The rows of a group lie close to one hidden flat surface of 14 dimensions, which passes through zero. Surfaces can cross.
Some rows, each with its group after it:
[-3 0 -31 -12 -40 -13 5 -8 -2 -15 -5 -20 -3 -2 -26 19 34 -23 -42 -22 -2 0] => K_575
[25 20 17 -9 31 7 -26 12 -17 -8 -12 16 -9 -12 52 3 16 0 17 -13 -16 -23] => K_401
[-22 -33 -15 -5 27 -23 -31 7 36 28 -12 -8 -37 4 10 1 3 2 -27 -36 8 1] => K_82
[-31 34 -6 -10 10 14 -26 4 -11 -33 2 14 4 -54 -7 -1 32 18 3 53 -8 -10] => K_575
[-43 -30 -17 -15 -17 -12 9 -28 19 19 0 -31 -20 -19 -26 7 25 -15 -34 -18 34 16] => K_575
[-29 -10 -31 18 19 -21 -45 -22 28 27 16 -41 -4 -11 6 -37 -19 1 3 1 -5 -13] => K_711
[-18 23 -10 3 -17 10 -13 -5 -23 -32 -26 1 31 -14 -2 -8 17 5 -12 2 15 -2] => K_711
[-12 32 17 -13 14 5 -6 11 -29 -61 5 -1 39 3 17 -25 -11 -11 1 7 24 3] => K_711
[37 15 1 35 12 -8 -29 18 -8 10 -19 3 25 -32 -14 -27 14 2 32 3 -63 -26] => K_82
[-25 -14 -9 -5 -8 50 -9 -21 10 7 -21 -20 8 34 13 -20 -20 5 31 14 3 8] => K_401
[38 -6 -7 -6 -13 -10 20 9 4 -8 -13 25 0 8 -20 -45 20 -2 5 2 -31 14] => K_575
[-18 -36 13 -16 -7 -3 31 -30 -3 -16 -3 6 8 2 -35 -36 12 -20 -9 1 2 19] => K_575
[-13 -18 -17 5 -17 -23 5 -12 -8 -13 3 13 -5 4 -40 8 12 1 -36 -7 11 -10] => K_401
[14 -11 -8 1 -10 -19 11 -24 12 5 19 1 -15 8 -22 -38 4 1 -8 26 -14 33] => K_711
[-4 -1 18 -5 -1 24 -9 -20 3 -58 -6 -36 39 30 -9 35 -16 -1 -6 -12 28 23] => K_711
[36 21 12 4 -10 19 12 -11 -33 -21 -14 24 23 8 13 -2 7 12 21 3 5 -5] => K_82
[-31 7 -5 -1 15 36 -20 15 30 -16 -23 -3 33 -15 -28 -20 -3 8 28 2 -21 12] => K_575
[0 -8 -22 32 -29 -26 -11 -11 4 -10 -4 -35 22 24 -45 -6 -10 0 -30 -10 10 18] => K_711
[13 10 -31 23 -6 20 -45 -32 16 -18 -27 3 8 47 -13 -2 -2 28 -11 -27 -12 21] => K_401
[15 7 -22 -4 -32 14 12 27 0 -13 -35 1 20 8 -29 -4 26 5 6 -18 15 9] => K_711
[7 28 34 -28 -3 26 38 5 -4 -4 10 5 4 -8 43 7 0 -12 7 16 12 43] => K_575
[15 -25 22 -19 -15 21 0 -12 12 -29 -16 -35 19 -2 12 36 6 -30 -1 12 -58 -4] => K_82
[30 -10 -15 10 -4 -27 -18 18 14 25 -14 -17 -14 7 25 -55 -3 18 11 26 8 14] => K_401
[17 14 16 -1 1 -6 -8 16 -22 -1 -41 56 -6 -2 57 -37 12 7 -18 19 -47 5] => K_711
[16 -24 -2 18 -10 5 16 -3 29 11 0 -15 42 40 -10 13 -63 -14 15 -31 -30 -17] => K_82
[13 -22 -5 -4 -23 -9 11 -22 14 -12 -26 18 5 -3 -23 35 23 -7 -41 -38 -24 1] => K_575
[-44 0 -5 -1 -15 -8 12 -54 10 23 -12 5 21 -48 17 -10 2 -5 -32 -13 22 9] => K_82
[21 6 17 24 -16 36 -16 -69 -53 -26 -17 -41 33 53 35 -26 -11 -26 16 -5 -17 -1] => K_401
[25 -26 13 -3 -5 -5 21 28 10 34 -10 -19 -7 7 15 32 -6 -21 8 -37 -5 -18] => K_401
[10 6 -40 -11 -19 32 -5 4 21 6 -15 8 -21 20 -21 -8 22 18 15 5 -10 14] => K_575
[29 0 10 7 -8 -5 33 -19 -33 14 44 -5 -30 -1 -38 10 22 4 22 27 29 6] => K_82
[-37 -18 6 11 8 8 18 -2 33 29 1 -8 20 9 -26 -1 -35 -7 0 -33 8 25] => K_575
[-2 -1 -25 5 -15 5 -22 -55 3 4 -16 -26 2 -16 -7 -40 29 10 4 8 11 15] => K_711
[23 -61 14 -9 18 -38 -13 -48 3 -46 27 -28 3 17 -6 11 -22 -2 -5 12 17 -37] => K_82
[4 -24 41 2 1 7 11 17 -17 7 -50 -21 25 -53 -22 -12 53 -16 18 -11 4 11] => K_575
[30 -48 37 22 -6 -15 17 -25 -10 17 -21 13 -19 0 -38 28 24 25 -9 15 4 23] => K_575
[-26 37 24 6 18 24 -7 1 -14 -20 -5 -7 49 -29 18 -2 -15 4 21 2 27 7] => K_711
[13 -14 28 9 28 0 -25 -5 -10 6 -40 18 -13 -22 6 9 39 28 4 -10 18 10] => K_575
[0 -16 26 32 15 -25 -10 -3 -23 43 -7 12 -44 12 3 35 14 13 -29 -22 19 9] => K_401
[-17 0 -30 -17 -6 8 -10 33 -6 -12 -14 23 -2 27 31 -13 -17 -19 -7 -13 -36 -52] => K_711
[48 -14 15 -10 13 -3 -11 54 16 -19 -12 16 -30 40 12 21 -4 19 5 21 -27 12] => K_711
[-11 10 8 2 15 -30 11 -9 5 9 37 32 -30 -19 -15 -11 6 5 -28 18 -6 28] => K_82
[20 -30 36 -24 -2 13 42 7 5 31 7 -16 -19 22 35 24 -15 -31 16 -13 -4 5] => K_82
[2 30 -31 -12 -24 13 26 -19 -13 -11 27 33 -16 7 -35 1 26 1 -10 -1 4 10] => K_82
[-19 -12 9 7 -21 14 19 7 -30 -21 -28 18 29 0 -36 -27 8 -2 3 19 -7 -3] => K_401
[-7 -26 19 -3 6 -14 -1 -44 15 -7 11 -24 15 -8 10 -17 -17 -34 -15 4 -48 5] => K_711
[10 42 -27 -10 5 1 22 -7 -5 18 25 54 -9 -11 19 -33 -4 26 20 -6 38 -4] => K_401
[8 -46 45 35 14 -17 -6 -8 -32 -11 1 -33 21 1 -36 40 -14 -3 15 4 8 -40] => K_575
[-7 0 30 11 10 -10 6 -11 -39 -4 22 -13 -11 18 -1 -35 -2 -23 -3 21 -4 19] => K_401
[17 18 22 -1 4 27 11 -16 5 -11 4 -17 27 32 20 1 -24 -32 8 -36 -29 31] => K_401
[29 19 15 28 -7 -32 14 26 -24 -6 1 35 4 -3 -35 -20 13 10 -18 11 -15 29] => K_575
[16 -21 -11 -24 -6 -11 -5 41 18 8 -18 5 -47 26 27 -10 11 11 -10 18 3 10] => K_711
[-12 7 1 9 9 44 -35 -34 1 -15 -43 7 10 15 7 8 16 13 -1 -25 -15 17] => K_401
[19 -22 16 8 -17 -14 6 -5 28 2 1 -48 14 -16 -14 -5 -7 12 11 53 6 38] => K_82
[29 16 10 6 -16 -25 32 4 -56 -6 16 34 -16 2 -11 16 28 -9 -22 -9 13 -16] => K_575
[-23 -14 -4 -3 12 -11 -16 -5 47 -24 -2 -38 41 -10 -23 -24 -18 -25 -13 -24 -22 22] => K_711
[23 -16 2 -17 28 26 -16 -5 45 8 -17 34 -31 -2 2 33 19 24 14 -11 -40 7] => K_711
[-36 -18 7 -19 14 -27 -34 5 6 -27 -13 -20 -5 -1 47 -20 -10 -1 -39 21 24 6] => K_82
[-14 -1 11 -26 1 35 15 -26 14 -25 -19 24 40 1 32 11 -26 3 8 -15 7 -6] => K_82
[-26 11 -5 4 -6 -36 29 18 8 33 33 -4 7 -58 -19 -6 -2 -16 -9 6 13 -9] => K_401
[-57 26 -28 27 -33 -15 -1 17 16 36 3 -16 3 -2 -13 -13 -16 -5 -51 9 3 46] => K_82
[8 -14 10 3 -4 8 7 23 15 9 18 -37 5 24 6 -5 -37 -14 26 31 -25 4] => K_82
[-18 -1 10 7 9 -5 -19 -13 -38 -29 26 3 -22 -6 -13 23 6 17 -5 57 14 -21] => K_401
[41 -20 -20 32 -23 -49 -4 32 0 20 11 -20 -14 17 -31 5 -11 22 -2 21 15 -13] => K_401

New rows. What belongs after each?
[30 17 5 -4 9 -8 14 32 9 6 -7 13 10 -13 -5 -25 16 -14 11 -31 -18 14] => K_401
[-20 -7 35 36 17 -4 -21 3 -45 -14 5 -1 -16 32 -34 -7 2 -1 -15 28 -15 25] => K_401
[-37 18 -3 -15 -28 42 41 -11 -8 13 1 14 12 1 0 5 -3 -15 3 -1 8 14] => K_575
[10 -8 -36 10 5 11 -24 -28 3 25 24 6 -59 33 -20 42 7 43 11 4 33 -18] => K_711
[44 -9 -11 10 21 -16 -26 34 9 8 16 -18 -22 -10 -24 15 14 21 42 13 -5 -36] => K_575
[19 -11 24 31 -2 -13 -6 12 -17 37 -29 -28 10 3 20 -3 0 -19 4 -25 -17 -3] => K_401
[-8 19 19 -3 -11 -1 4 21 -17 7 -47 43 4 -16 51 -27 12 14 -24 18 0 29] => K_711
[51 -10 -10 29 -34 -20 12 33 -7 17 -12 -21 20 16 -20 4 -8 -18 11 -17 -44 -31] => K_575
[19 -19 8 -8 -32 25 -1 -37 3 -29 -54 -8 34 21 28 -13 -1 8 -2 14 -1 21] => K_401
[-46 40 -57 16 -17 -12 -28 2 8 -6 13 18 5 -7 -13 19 -12 6 -46 -13 -16 -26] => K_575
[-4 13 31 1 8 34 -11 -4 -11 11 -30 8 -15 -16 21 37 33 22 4 16 4 33] => K_82
[-47 -6 20 6 17 -4 -17 1 -23 -25 -21 34 -3 -3 -7 -10 9 -2 -38 4 -15 4] => K_401
[-40 3 -55 -10 -28 25 7 -11 13 -27 -3 21 25 12 -54 -19 -3 -14 -8 -16 -35 -25] => K_575
[-21 -23 -16 -2 27 3 -40 1 43 -7 -9 -9 13 -5 -4 -4 -22 2 8 -11 -35 -26] => K_82
[16 -12 9 11 -14 0 2 -2 22 -21 -12 1 22 14 -29 -14 -14 6 -4 28 -40 36] => K_575
[3 21 4 -18 16 -4 26 -1 -2 20 47 -6 -18 -28 5 18 9 -30 12 -23 9 -15] => K_401
[-2 -31 -3 1 -9 -7 -13 32 33 7 -48 7 3 -2 1 12 -3 24 -15 5 -7 6] => K_401
[11 17 20 -8 41 13 -22 17 -7 -42 19 -23 28 -6 10 0 -12 -12 42 -4 2 -25] => K_711
[13 22 -25 -44 6 36 -18 -38 18 -74 -6 28 18 27 28 -12 1 3 -2 -17 -15 -2] => K_401
[-3 -27 -5 14 -7 -28 -22 2 29 -10 5 -34 -6 7 -22 49 -10 2 -40 -1 -10 2] => K_401
[-26 10 -1 -28 -29 30 12 -3 -9 0 -43 -20 12 -25 23 -42 44 -23 -3 6 8 34] => K_575
[-57 20 3 2 1 31 13 -35 -6 -7 6 39 10 10 -14 -24 -21 19 -8 22 21 42] => K_401
[-32 19 2 -4 12 3 -17 2 -10 -38 29 18 -14 18 -5 16 -11 -12 -34 24 -41 1] => K_82
[-1 3 -12 19 -28 20 21 22 39 44 -7 -21 41 2 13 27 -59 11 31 -1 4 -7] => K_401
[-7 7 -29 6 -8 14 -24 -6 6 18 -22 6 -32 1 -22 26 45 10 -19 -34 -8 8] => K_82
[21 11 0 20 3 31 -24 16 2 -6 -66 34 26 16 -1 -3 13 25 12 -36 -26 11] => K_401
[-12 13 -1 -5 20 -32 -9 28 -22 -19 29 -32 9 -4 10 -40 -11 -24 2 -4 35 -20] => K_711
[11 -15 8 -16 31 5 -19 24 35 -36 -25 3 53 -45 -4 -14 -5 3 42 -5 -31 -39] => K_82
[-7 15 -9 12 -7 46 -16 -36 5 2 -8 -5 12 -11 -15 23 7 5 24 12 -44 -10] => K_82
[16 7 -1 42 -37 13 7 3 -12 6 -6 -7 35 18 -23 13 -33 7 13 34 -46 -8] => K_711
[-15 -19 -31 -13 -7 -30 -22 29 14 -17 -9 -41 11 18 19 -47 -22 -6 -6 5 36 -16] => K_82
[-45 3 -5 -34 27 27 -30 -8 31 1 -8 1 -30 -18 46 7 6 31 2 23 48 20] => K_711
[12 5 -4 0 -12 -10 -3 -18 -30 -46 17 0 0 26 -11 -13 2 -2 -16 28 2 -1] => K_711
[-11 -22 -6 -13 32 -27 -27 -8 13 -27 -8 16 8 -12 10 -16 -4 3 -15 -31 8 -37] => K_82
[5 -14 1 -6 39 9 -45 -15 13 -15 -25 6 -7 36 38 -24 -10 17 7 -32 13 1] => K_575
[6 -1 -7 0 17 -30 -12 -18 -38 0 24 2 -17 -19 8 -41 18 -15 7 3 0 -49] => K_82
[37 -22 8 8 3 6 -6 -13 -24 8 19 -35 -39 53 4 25 1 -8 18 -7 8 -14] => K_401
[1 0 -6 7 -23 9 32 22 17 1 11 -20 25 9 -56 18 -13 2 12 -4 22 24] => K_711
[50 16 -3 10 20 -2 -29 31 11 4 -3 7 -14 -5 11 46 9 28 21 -10 -12 -23] => K_575
[8 -3 -16 9 -46 12 17 6 -18 21 -5 -38 -18 29 -25 42 25 -19 -20 -21 11 11] => K_82
[2 4 6 19 19 -25 6 -8 -5 13 16 30 8 -18 -17 -14 -11 11 0 -11 8 -8] => K_82
[10 -4 12 6 14 -24 -19 10 7 -10 21 -16 -21 -14 -10 52 10 6 -19 14 -5 -3] => K_401
[18 0 -4 -1 -15 14 2 -1 -12 -42 -1 -25 32 7 -46 3 19 -31 15 -14 -35 -18] => K_401
[-51 -9 -24 -26 10 2 16 9 49 40 26 -1 -34 -17 -14 -7 -3 -7 -7 -8 13 22] => K_82
[-25 -5 -14 -32 -16 1 34 50 15 11 3 23 -12 -15 -3 -12 0 -12 -2 18 -9 -7] => K_711
[-22 14 11 12 43 3 -16 -10 -27 -27 26 53 13 9 8 16 -39 15 6 -9 0 -51] => K_575
[6 -24 -8 10 8 -16 -25 5 22 47 -5 -34 -35 -5 19 4 2 14 9 7 12 -3] => K_711
[-56 -46 -13 -7 -11 5 -15 12 5 2 -31 -8 -2 -8 -7 6 -6 0 -11 18 -1 -42] => K_401
[0 7 -15 -21 -25 -17 -4 -38 3 -62 34 -42 41 3 25 -21 -35 -27 -13 45 -17 -18] => K_401
[-17 -27 -9 1 -16 -6 -7 -38 3 14 -12 2 -19 3 6 -27 3 12 -18 35 0 12] => K_575
[-2 14 4 1 1 37 -13 5 0 14 -14 -4 1 -21 23 12 1 30 43 46 3 -7] => K_711
[-1 -12 20 -5 -26 -43 20 -28 -34 -18 4 -19 5 -14 21 1 14 -29 -54 9 22 5] => K_82
[8 18 -34 -23 19 10 -16 -6 33 -14 2 19 -9 27 9 -38 3 -6 -4 -46 -16 19] => K_401
[4 28 5 11 1 24 6 -16 -58 -14 -1 43 8 4 -1 -17 10 18 24 14 17 -22] => K_401
[-13 -37 0 -11 3 -24 7 -26 55 25 -8 0 -11 -21 -8 -1 3 1 -30 -18 -6 31] => K_575
[-10 -31 25 7 13 -8 24 -26 4 23 31 8 -23 10 -19 11 -24 17 6 28 26 18] => K_575
[-9 26 -23 -7 -7 31 -8 -5 1 -26 -10 42 8 0 -7 11 6 17 0 7 -30 -14] => K_575
[-5 5 45 9 29 26 -22 -4 -35 -22 -5 -14 -5 -3 -8 18 29 -21 8 0 -34 9] => K_401
[-40 -11 -16 4 23 -14 -13 -24 30 5 17 47 -17 -30 -43 4 0 32 -19 8 -3 -3] => K_575
[-8 6 17 -14 11 -16 32 11 -8 -4 13 22 24 -45 -7 3 4 -28 -1 -23 -12 -25] => K_575
